The same things were measured in two ways. Each way mixes the same 5 hidden numbers, adds some noise and spreads widely along 3 directions of its own, which tell nothing about the thing.
In the rows, 128 means zero.
Some things both ways: the first way, then the second way.
[180 133 168 198 132 115 144 124 137 155 133  99 175 148 103 141 122 144
 118]
[ 99 190 145 183  93 162 106 129 113 112]

[ 51  80  59 101 161 126 101  91 121 135 133 128 102 133 170 136 215 183
 142]
[143 134 142 115 173  74 169 133  91 114]

[116 109 127 115 174 117 105 141 102 159 138  99  95 142 120 135 159 170
 112]
[117 132 154 132 148 169 139 116 113 125]

[130 100  78 196 142 143 121  84 129 143 114 122 181 147 181 120 153 183
 129]
[104 199 208 162 106 158 174 140 102 112]

[ 88  74 102 112 126 123 157  89 153 122 141 133 130 125 122 160 209 166
 145]
[134 125 110 122 167 125 114 144 126 107]

[119 142 114 156 165 103  78 110 140 136 125 112 106 133 185 120 159 159
 129]
[139 170 108 151 165  87 148 129  79 119]

[139 147 115 185  92 121 157  88 167 104  82 142 129 122 165 179 133 144
 139]
[112 232  94  99 117 104 166 124 100 106]

[143 127 153 124 199  73  96 117 160 137 146  95 114 103 150 131 205 131
 118]
[163  82  84 132 168 108  74 125 119  51]

[129 167 144 151 163  85  82 103 137 108  98 109 132 126 168 118 129 116
 134]
[119 118  83 183 190  78 100 127  77 112]

[ 65 123  85 131 159  99  84  95 132 150 133 110  97 132 173 140 200 170
 140]
[155 163 127 109 169  88 171 132  83 111]

[146 161 169 139 149  93 113 145 157 144 136 103  52 121 134 176 168 156
 123]
[153 156  75  92 116  85  92 164 147  35]

[137  93 158 128 119 134 165 129 145 122 156 124 129 142  86 154 156 155
 139]
[129 152 124 160 125 122 113 127 128 154]

[130 143 147 115 147 107 114 105 119  83  83 125 129 130 148 123 106 112
 128]
[122 112 159 143 148 121 148  95  96 148]

[160 127 180  95 137 103 167 108 135  61  78 130 132 108 101 154 117  96
 124]
[116  47 165 103 156 235  77 128 177  78]

[140 103  98 176 144 136 126 112 169 148 151 127 100 125 182 153 202 200
 124]
[127 231  70 116 139 102 137 154 108  92]

Other things, the second way, with their names:
K_707: [166 129 151 163 123  72 134 117  97 138]
K_796: [108 124 177 131 123 175 123 141 144 111]
K_473: [149 188 137 117  95  28 157 157 128 127]
K_612: [159  82 184  99 120 150 132  93 132 114]
K_674: [ 76 153  77 172 158 153 103 106  88 115]
K_451: [145 179  91 119 176 150 139 108  92 123]
K_873: [110 174 171 131  86 110 144 145 139 132]
K_566: [134 161 220 140  80 152 137 170 166 122]
K_698: [169  74 150 117 164 136 118 108 119 117]
K_916: [111  99 217 108  78 161 127 120 153  56]
K_803: [152 103 191  96 121 128 148 124 141 101]
K_110: [144 138  73  89 205 168 121 129 123 115]
K_215: [118 106 162  94 165 131 170 105 104 120]
K_957: [124 169  95 169 127 124  92 144 117  96]
K_392: [138 154  67  84 185 148 130 106 100 111]
K_929: [162 114 162 129 127  65 134 150 131 103]
K_605: [146 185 120 139 120  25 143 163 106  95]
K_21: [102 151 156 129 123 158 149  90 100 126]
K_723: [159 128 124 123 129  97 112 145 144 128]
K_763: [ 66 109 118  53 149 146 141 129 143  68]
K_752: [174 147 122  84  84  73 116 141 159  97]
K_915: [134 120  75 127 222 139 133  96  70 136]
K_705: [116 121 157 174 115 177  90 121 136 125]
K_362: [125 116 107 130 161 150 111 102 106 109]
K_388: [148 154 137 157 136  88 117 167 123 116]
K_447: [111 132 173 134 107 178 127  97 127 128]
K_663: [127 157 173 113 112 101 157 138 126 113]
K_514: [130 186  96  95 160 146 149 126 112 109]
K_590: [ 98 176 164 156 100 152 137 119 114 128]
K_793: [152 193 146 108 141 138 168 126 108 146]
K_426: [ 74 176 130 156 225 220 178  98  52 156]
K_322: [102 182 139 183  82  83 133 107  93 141]
K_874: [134 127 216 140 100 154 135 145 145 100]
K_549: [139 165 163 126 122  87 160 148 119 120]
K_869: [135 129 131 127 146 117 123 132 122 110]
K_317: [127 134 131  84 121 168 122 120 141  70]
K_864: [142 115 132 171 167  98 108 142 101  96]
K_88: [131 115 223 111 118 124 192  92 106 157]
K_564: [157 136 122 170 148  95 110 152 107  96]
K_261: [154 189  96 111  97 118 106 139 141  83]
K_285: [120 174 113 120  57  57 125  93 113  92]
K_755: [121 142 127 111 181 197 137 128 113 105]
K_727: [187 136  57 112 176  96  95 135 115  93]

Some of these things the first way, each followed by its name:
[ 91  63  90  76 163 150 124 116  93 114 114 129 104 136 137 127 165 177
 120] | K_88
[173  96 151 133 159 131 155 140 140 146 136 114 103 127 117 162 168 177
 103] | K_285
[105 173 129 168 104 106 111 102 151 105 107 131 100 141 162 150 123 137
 154] | K_605
[118  83 126 125 164  97 129  98 193 133 177 122 115 100 148 151 248 161
 141] | K_727
[161  99 183 120 180 121 122 165 110 169 168  86 109 148  76 129 144 168
 100] | K_705
[110 111 143 138 147 103 118 108 149 134 158 106 147 137 117 131 176 140
 145] | K_707
[145  49 127 107 173 150 154 132 116 154 152 109 135 134  99 140 186 187
 104] | K_447
[162 150 159 173 123 122 133 121 123 119  98 115 139 147 127 136  92 136
 121] | K_590
[164 114 134 138 130 109 169  86 162  86  89 139 148 102 143 163 157 127
 119] | K_317
[110  82 131  96 170  98 129  92 156 102 138 120 145 109 135 129 207 131
 135] | K_698
[118  65 115 116 121 168 162 138 116 141 143 131  97 154 104 155 159 202
 131] | K_873
[108  88 118 114 147 123 137 108 140 130 140 122 114 129 125 147 186 165
 130] | K_869
[166 149 147 171 138 102 137  96 145 110  83 116 167 123 147 144 122 118
 121] | K_674
[177 147 165 177 160 107 111 142 147 150 142  99 116 133 138 131 138 151
 114] | K_957
[150 146 129 139 163 108 100 108 141 100  89 119 113 115 185 126 138 139
 116] | K_755
[ 81 130 121 160 131  77 119  73 147 138 131 112 172 136 125 140 181 121
 159] | K_864
[167 103 161  98 166 112 139 115 147  74 106 125 131 105 145 127 146 123
 115] | K_612
[129  64 108 105 150 138 165 106 108 131 113 121 142 131 106 157 171 163
 109] | K_916
[137 153 152 115 154  95 106 120 158  89 105 124  72 108 164 145 150 131
 125] | K_110
[103 151 145 152 111  97 132 102 146 126 122 118 115 143 118 160 144 134
 152] | K_793
[176  83 161 111 130 142 175 130 194  73 149 151  90 104 141 159 181 165
 131] | K_752
